All rows are made from the same 10 directions, up to rounding. Whole rows:
[[ -0.1  24.2 -43.4   7.3 -19.3  -4.1 -22.7  20.9  13.5  12.7 -13.2  15.6
  -24.5 -51.0  10.8   3.5  18.4  17.4  -5.4  17.8]
 [-10.9  39.2 -15.3   5.3  -4.5   6.1 -18.9  -8.6  -7.0 -10.3  -2.0   6.0
  -15.9  13.3   6.9 -12.6  16.9  28.1   7.2  -9.4]
 [  5.7 -22.9  -5.2  -8.1  10.8  -4.5  10.5 -13.7  22.2   6.6  17.1  -2.9
    6.6 -11.7   3.0   1.1 -24.4  -2.4  -5.8   9.9]
 [-14.6  26.1  -7.6 -29.7   0.5 -38.1 -14.4  -3.2  -4.7  -2.5 -11.6   0.0
  -17.7   0.2 -20.0  27.2  31.5 -10.6  35.5 -23.3]
 [-11.9  -6.7 -19.8   6.7 -10.8   7.5 -31.2  -4.9  23.1 -13.6   7.6  11.0
  -10.9  16.4  -6.2 -15.8  10.4  -4.5 -14.2 -20.1]
 [ 20.0  -3.6 -18.1  20.3 -16.9  10.3   0.9  38.4  -3.0  20.3 -11.2  -8.9
   18.1 -27.5  17.9  -6.2  -2.5   4.4 -17.9  10.7]
 [-15.1 -13.6   3.5  -7.3  -0.3  12.2  18.7 -13.9  10.7   5.7  25.1  21.0
   -9.8 -32.0  -6.6  12.5 -15.0  -9.1  -8.7   4.8]
 [ -6.7  11.0  -4.3  14.8   0.5  -3.5   1.5   4.7  -9.8  -6.0  -4.2   8.9
  -18.3  -6.5  13.0  12.1  12.0  10.2   5.4  28.6]
 [ -5.6 -22.5 -23.0  16.1 -20.1  10.0  13.7  15.6   7.1  14.1  18.9 -23.2
   32.8  15.5   8.6 -12.2 -11.6 -18.7  -0.2 -19.6]
 [-16.5  15.4  -6.6  21.1 -29.0  35.6   8.8  13.7 -13.6  -0.4   6.5  12.3
   -8.4  -2.8  11.3  -8.1  14.6   3.7  -7.2  -8.8]
 [ 26.0  11.2 -27.6   1.3  13.3 -36.0 -38.6  30.6   4.4   7.9 -12.7  -6.5
    9.7 -19.9  10.6  16.2  11.5  17.7 -11.4   0.3]
 [  8.7  -5.5 -19.9   3.9 -27.2   7.1   3.6  20.5  14.2   4.5 -10.5  -9.1
   -6.3  -0.5  18.1  -4.3  16.5  -6.9   2.1  -1.0]]

Rows cut short, each followed by the rest of it:
[-17.9  -8.1  -1.1  25.1 -10.6  10.1  29.8   3.4 -16.3   1.0  10.3 -11.5
   8.2  18.9  13.0   0.3] => [-3.4 -9.8 15.7 18.1]
[ 13.8  -8.4  12.7   7.8  16.9   4.8   7.4  -9.9  -2.7  -6.5   6.1 -12.8
  15.1  26.2  13.7 -12.0] => [-18.1  13.8  -6.3   9.3]
[-14.2  -9.3 -26.1  17.1 -16.8   3.0 -12.3  24.0   4.5  13.4  10.1  11.8
   6.5 -31.3  -7.4   6.2] => [  2.2 -15.1 -15.6  -5.8]
[ 30.8 -27.0  23.9 -20.8 -16.1  24.1  43.6  12.4  15.8   8.9  -3.1   1.4
  -9.7 -26.6  23.7  13.7] => [ -2.3 -11.6 -12.7   8.5]
[ 12.3 -15.3   9.0  -3.3   1.5   6.7  -3.0   0.4  17.3 -22.3  10.3  12.1
 -22.0  17.6  23.5  14.6] => [ 16.5   3.1 -17.0  -2.4]
[ -0.1  17.6  -2.3 -14.5   3.3  -5.2 -15.7 -16.0   5.1  -6.0  -8.3  -3.7
  -5.3  15.5  -9.4 -14.2] => [  4.7   9.7   9.5 -16.5]
[ -7.1   9.7 -11.1   0.6 -14.4 -20.7 -23.2  19.7 -10.4   7.7 -34.0 -10.7
   5.5   0.9 -27.4  -5.9] => [ 20.2 -21.3  18.5 -10.1]
[ 11.6  24.1  -5.1  26.3   3.6  -4.1  -2.7  15.4 -28.3   7.8 -28.4 -20.4
  15.5   6.5  11.8 -18.6] => [-3.0 23.7 10.1 31.5]
[  6.7  10.1  13.8  14.1  26.0 -14.0 -14.5  11.7 -33.6   2.1   0.5 -10.6
  35.6  14.4  -8.2   2.3] => [-10.9  10.8  -7.5  -9.4]
[-32.2   9.6 -13.8   9.3 -12.3  -7.0 -24.0  -6.5  -0.5  -9.4 -12.7  12.7
 -21.2   5.9 -25.6  -7.1] => [ 19.5 -14.7  14.6   2.3]
[-38.0  -5.3 -28.1   6.5 -16.2  -1.7  18.0  -2.5   4.3  22.1  20.5  11.4
  -2.7 -45.0 -16.3  12.0] => [-11.2 -21.6  14.2  12.4]
[ -4.9  -2.2  22.5  12.1  -5.2  11.0  28.0  15.4 -27.5  -3.5   5.3   2.8
   0.2   5.9  12.8  22.0] => [10.5 -8.3  3.1  6.4]
[ -2.3 -23.9 -13.8  10.3   4.4  -9.5 -11.3  -3.4  24.2  -7.3   2.6  10.8
 -17.0  -9.4   4.3   4.9] => [-2.2 -5.8 -9.7 31.0]
[ -4.4  21.7 -11.3 -10.6  20.5 -20.9 -26.0 -28.6   4.4  -2.6  -6.0 -10.4
   5.8  17.2 -18.2 -22.0] => [-11.6  18.5  15.4  -6.1]
[ -6.3   9.4 -31.2  26.7 -34.5  18.2  11.9  27.2  -2.5  13.2  -7.2  -2.7
  -6.9 -19.8  23.7  -6.5] => [12.9  3.2  3.6 19.9]
[ 20.0  -5.4 -21.0 -16.2  -8.1 -23.2 -33.6  21.2  29.4  -7.0 -15.2   4.2
 -20.5  -6.9   8.1  16.9] => [ 32.2  -5.1  -8.4 -13.6]
[ 10.7  29.5  -6.1  10.2  13.1  -2.6 -11.2  -4.9 -17.6   6.3 -13.6 -19.9
  21.8  13.8   3.1 -28.7] => [-14.6  32.2   6.3   5.5]
[-24.5   1.0 -12.2  12.8  22.0  -9.6 -28.0  -2.6  -2.6  -3.4  38.6  34.1
   0.0 -28.7 -13.6  25.4] => [ -7.8   6.3 -27.1  -7.6]
[ -5.9  25.8  25.2 -17.3  23.8   7.3   8.8 -24.2 -18.2  -1.5  19.4  20.5
  -4.6 -18.4  -8.3  12.4] => [-13.0  23.3  -5.0  -9.6]
[ 14.0  -5.8  20.0  23.0   6.5   8.8   1.3  12.7 -21.6   0.0 -20.7  -8.8
  16.9  10.3   1.1 -15.9] => [-10.0   3.7 -10.4  23.6]
[ -3.2   7.9   0.5   5.9  -6.1  18.0  18.5 -10.4   2.0  -1.6  -0.1  10.5
 -22.2 -14.5  15.9  -3.9] => [-2.3 14.7  1.8 30.1]
[-20.5  14.5 -28.7  27.9 -28.9  19.0  16.9  25.2 -14.0  14.3  14.5   5.9
  -1.2 -24.9  20.0   8.2] => [10.1  2.9  1.9  6.8]
[  2.4 -12.8  -2.6  19.9   5.8   9.1  24.6  -1.4  -2.2   4.1  16.6  -7.4
  10.3   0.5  23.7  -0.6] => [-20.5   9.5  -3.7  29.2]
[  6.8  13.2  -6.8  -3.6   7.4 -12.3 -13.5  11.0  -1.4  -5.6   6.8   9.5
  -9.8  -8.2  13.9  23.7] => [16.6 14.3 -6.9 -6.7]
[  0.1  32.0  -3.0  17.3  -8.2  -9.9 -20.6  36.9 -35.5  -9.1 -14.9  -3.3
   1.3  21.5  11.8  17.6] => [ 41.7   8.4   5.6 -19.4]
[ -1.0   9.0 -16.5  -8.6  -3.0  -7.9  25.7  -7.8   7.8  11.1   5.1  -6.4
 -11.9 -20.7  18.5  11.4] => [-3.8 10.0 21.9 23.9]
[  1.7  -7.2  15.5  21.8   7.2  11.7 -13.7   3.0 -10.7 -18.8   0.4   3.8
   4.2  32.8   4.2  -9.8] => [  3.0   4.1 -17.8   0.1]
[ 19.8 -28.1   7.6 -16.1 -18.5  13.3  12.0  18.7  20.1  12.2  -7.2   4.9
  -1.0 -30.7  -1.1   5.4] => [  0.0 -23.3 -18.7  -8.3]
[ -0.5 -14.5 -39.1  -0.1 -23.4   1.1  14.3  12.0  29.8  12.6  19.0  -7.3
  -3.5 -16.4  25.6   8.7] => [ 3.0 -6.9  3.0 -1.2]
[ 16.4   8.8  13.2 -18.1   0.6  14.5  25.4   2.0  -4.0  17.3   3.9   6.3
   2.1 -41.0   7.3   8.5] => [-13.5  12.2  -8.6   0.5]
[ 15.9  -5.8 -27.7  10.2  -0.2  -8.7   9.7  19.7   9.3  28.5  -2.3  -4.8
   9.6 -55.9  16.6   6.2] => [-20.1  10.8  -7.8  39.6]
[-16.1  37.2 -13.1  -3.2 -15.9  -9.7  21.4   4.0 -29.4  23.0 -17.9 -24.8
  13.2  -4.9  -9.3  -6.2] => [ 4.3 -0.2 46.3 -2.1]
[  7.2  -6.6  12.8  -0.7   4.2  -4.4  22.4  10.2  -6.6  -9.8  12.3   3.2
 -12.2   5.5  28.5  35.8] => [15.2  0.7  2.3  9.9]
[ 27.4  -5.7  -4.0   3.0   3.6 -11.3  -2.2  28.8  -6.1   9.9  -3.5 -22.5
  29.9   6.6  16.3   6.2] => [ -0.6   3.0  -7.8 -12.7]
[ -1.1  -8.6   8.8  -3.0  28.7 -10.9   6.3 -36.8   9.6 -18.0  17.2  -8.4
  -2.3  37.6   9.6  -3.9] => [-17.6  13.8  10.0  15.9]
[-27.0 -15.8  -8.9  21.2   0.8   1.8   6.9  -6.0  -2.8  -9.0  33.6  -1.2
   9.8  28.9   4.6   6.6] => [ -4.3 -11.8   2.8  -6.7]
[-27.4  18.0 -57.2  13.4   4.5 -39.3 -27.6 -10.5  18.2  -8.8  12.3   0.2
 -24.5   6.1  12.8  13.6] => [17.7 14.6 26.9 22.4]
[-29.2 -14.2 -15.1  29.7  -2.3   0.7  -9.3   9.2 -13.2   9.7  20.9  -2.2
  33.0   4.1 -21.8  -7.4] => [-16.4 -20.5  -6.8 -12.4]
[  5.7   1.3  16.1 -18.1  14.1 -19.0  19.5 -10.0  -7.5   2.0  -5.0 -10.8
   0.3   2.5  -1.1  15.9] => [-3.4 -2.5 21.9  9.8]
[ 25.6 -35.0  -4.8 -16.0   7.2 -28.3 -47.0  12.0  36.8  -8.7 -21.7  -1.4
  -0.1   6.2 -18.4  -1.2] => [  9.6 -23.0 -21.2 -14.4]
[-12.6 -14.3  10.6  -3.6  10.2   0.1  14.4 -19.2   0.2 -15.1  34.1  -9.6
  12.1  48.1   5.9   7.4] => [ -5.1  -8.3   7.9 -27.1]
[ 20.4 -16.0  14.7   5.1   9.7  25.4 -26.7  -6.6  16.0 -12.8   1.6  10.7
   7.5  13.2  -3.0 -30.6] => [-15.7  12.0 -44.1 -13.7]
[  9.3 -12.7  21.1  -8.7  26.5 -13.1  -5.6 -10.0  -1.7  -8.5   8.0  -1.0
  11.2  14.6  -7.1   8.7] => [-11.3  -0.6  -8.1  -6.1]
[ 18.6  18.3 -22.7  -2.5  -9.9  -5.5  -9.1  27.1   1.7  13.5  -7.6  -3.9
   2.0 -26.0  18.4   8.4] => [12.7 16.1 -5.7 -6.9]
[ 19.0  16.5  -2.6 -25.9   8.7   9.4  -4.8 -32.8  30.7  -7.1  -4.4  10.1
 -30.2 -12.4  13.3 -17.6] => [-7.6 35.2 -5.4 11.7]
[ -7.9  13.7  20.0 -37.0  -8.4   9.5  23.8 -39.2   8.7 -10.1  -8.1  -5.8
 -23.5  26.2  -9.6 -13.2] => [  6.7  -4.0  33.6 -16.5]
[  9.8  38.2  23.0   6.4  -1.5  22.1  15.0  14.4 -39.9  -3.8  -2.6   2.8
   0.8   6.5  22.6   7.2] => [ 15.2  29.2  -2.6 -10.3]
[ -1.2  -5.0   0.8   4.2  -5.9   1.0 -22.4  12.1   3.7  -0.6 -16.7  19.4
 -12.7 -24.6 -17.5   0.2] => [  9.2 -10.3 -16.5   6.7]
[-14.6  -8.2   1.1  18.3   0.0  -0.3  11.3   8.8 -15.8  11.7   1.9   5.3
   8.6 -23.5 -10.3   7.4] => [-11.5 -12.3   0.2  23.6]
[ 31.8  -3.3  -4.2   0.6 -15.4  14.7   4.9  25.4  -2.8  33.5 -28.2 -29.3
  43.2 -20.0  -6.2 -37.7] => [-24.4  -1.1 -10.7  -8.8]
[  7.6 -11.8   9.0  20.3  -5.8   9.6 -14.2  24.6 -10.2  -2.3 -14.3   4.6
   8.4   0.8  -4.1  -5.8] => [  5.7  -9.1 -21.7   2.8]
[ 10.5  -3.5 -16.5  -2.3   1.9  10.5   4.8  -4.6  14.5  18.3  16.0  -8.3
  22.4 -18.9   5.7 -17.9] => [-29.7  13.4 -13.7  -6.8]
[-40.8  19.6 -18.6   8.1   3.7 -32.7 -23.0  -8.0 -13.1 -11.7   0.9   7.2
 -16.4  15.0 -21.3  17.6] => [ 24.3 -10.4  31.1   0.4]
[ 29.9   9.6  -4.9   2.6 -19.4  30.6   2.2  24.6   7.5   1.7  -3.4   4.4
  -7.0 -12.8  36.2  -5.8] => [ 12.7  23.7 -27.2  -9.2]
[ -3.1 -21.7  -5.6  -7.6 -27.6  12.6  11.7  -7.5  31.8  -3.4 -18.6   6.0
 -33.6  -8.4  -0.4 -11.5] => [ 10.2 -22.1   7.9  22.8]
[-21.3  11.1  30.1  -4.2  -6.7  12.4  17.5  -2.5 -31.2  -9.8   7.3   4.6
   0.6  25.8 -12.9  11.8] => [ 15.9 -15.7  13.9 -30.5]
[  3.7  12.1  -8.8  -5.3  -1.4  14.9  -5.6  -4.4  10.9  -2.3  17.4  14.4
 -10.0 -12.7  13.8   0.4] => [  0.9  20.8 -17.1 -13.7]
[-19.3   8.6 -17.8  10.1  -0.8  -1.2  -5.8  -2.6  -3.0  -9.4  30.8  -1.3
   5.2  27.8  11.4   7.8] => [  8.8   5.6   4.0 -26.3]
[-33.3  30.2 -44.0  -0.4   3.0 -32.5   2.7 -18.4  -5.5  12.6  18.4 -23.4
  11.9  11.6  -3.4   2.0] => [-4.1  8.2 48.4 -6.4]
[-10.6 -23.1  18.4 -10.7  -0.1  11.8  24.5 -13.8   6.1  -0.1  20.5   9.5
  -1.2  -5.4  -8.9   9.9] => [-12.4 -20.4  -3.2  -6.1]
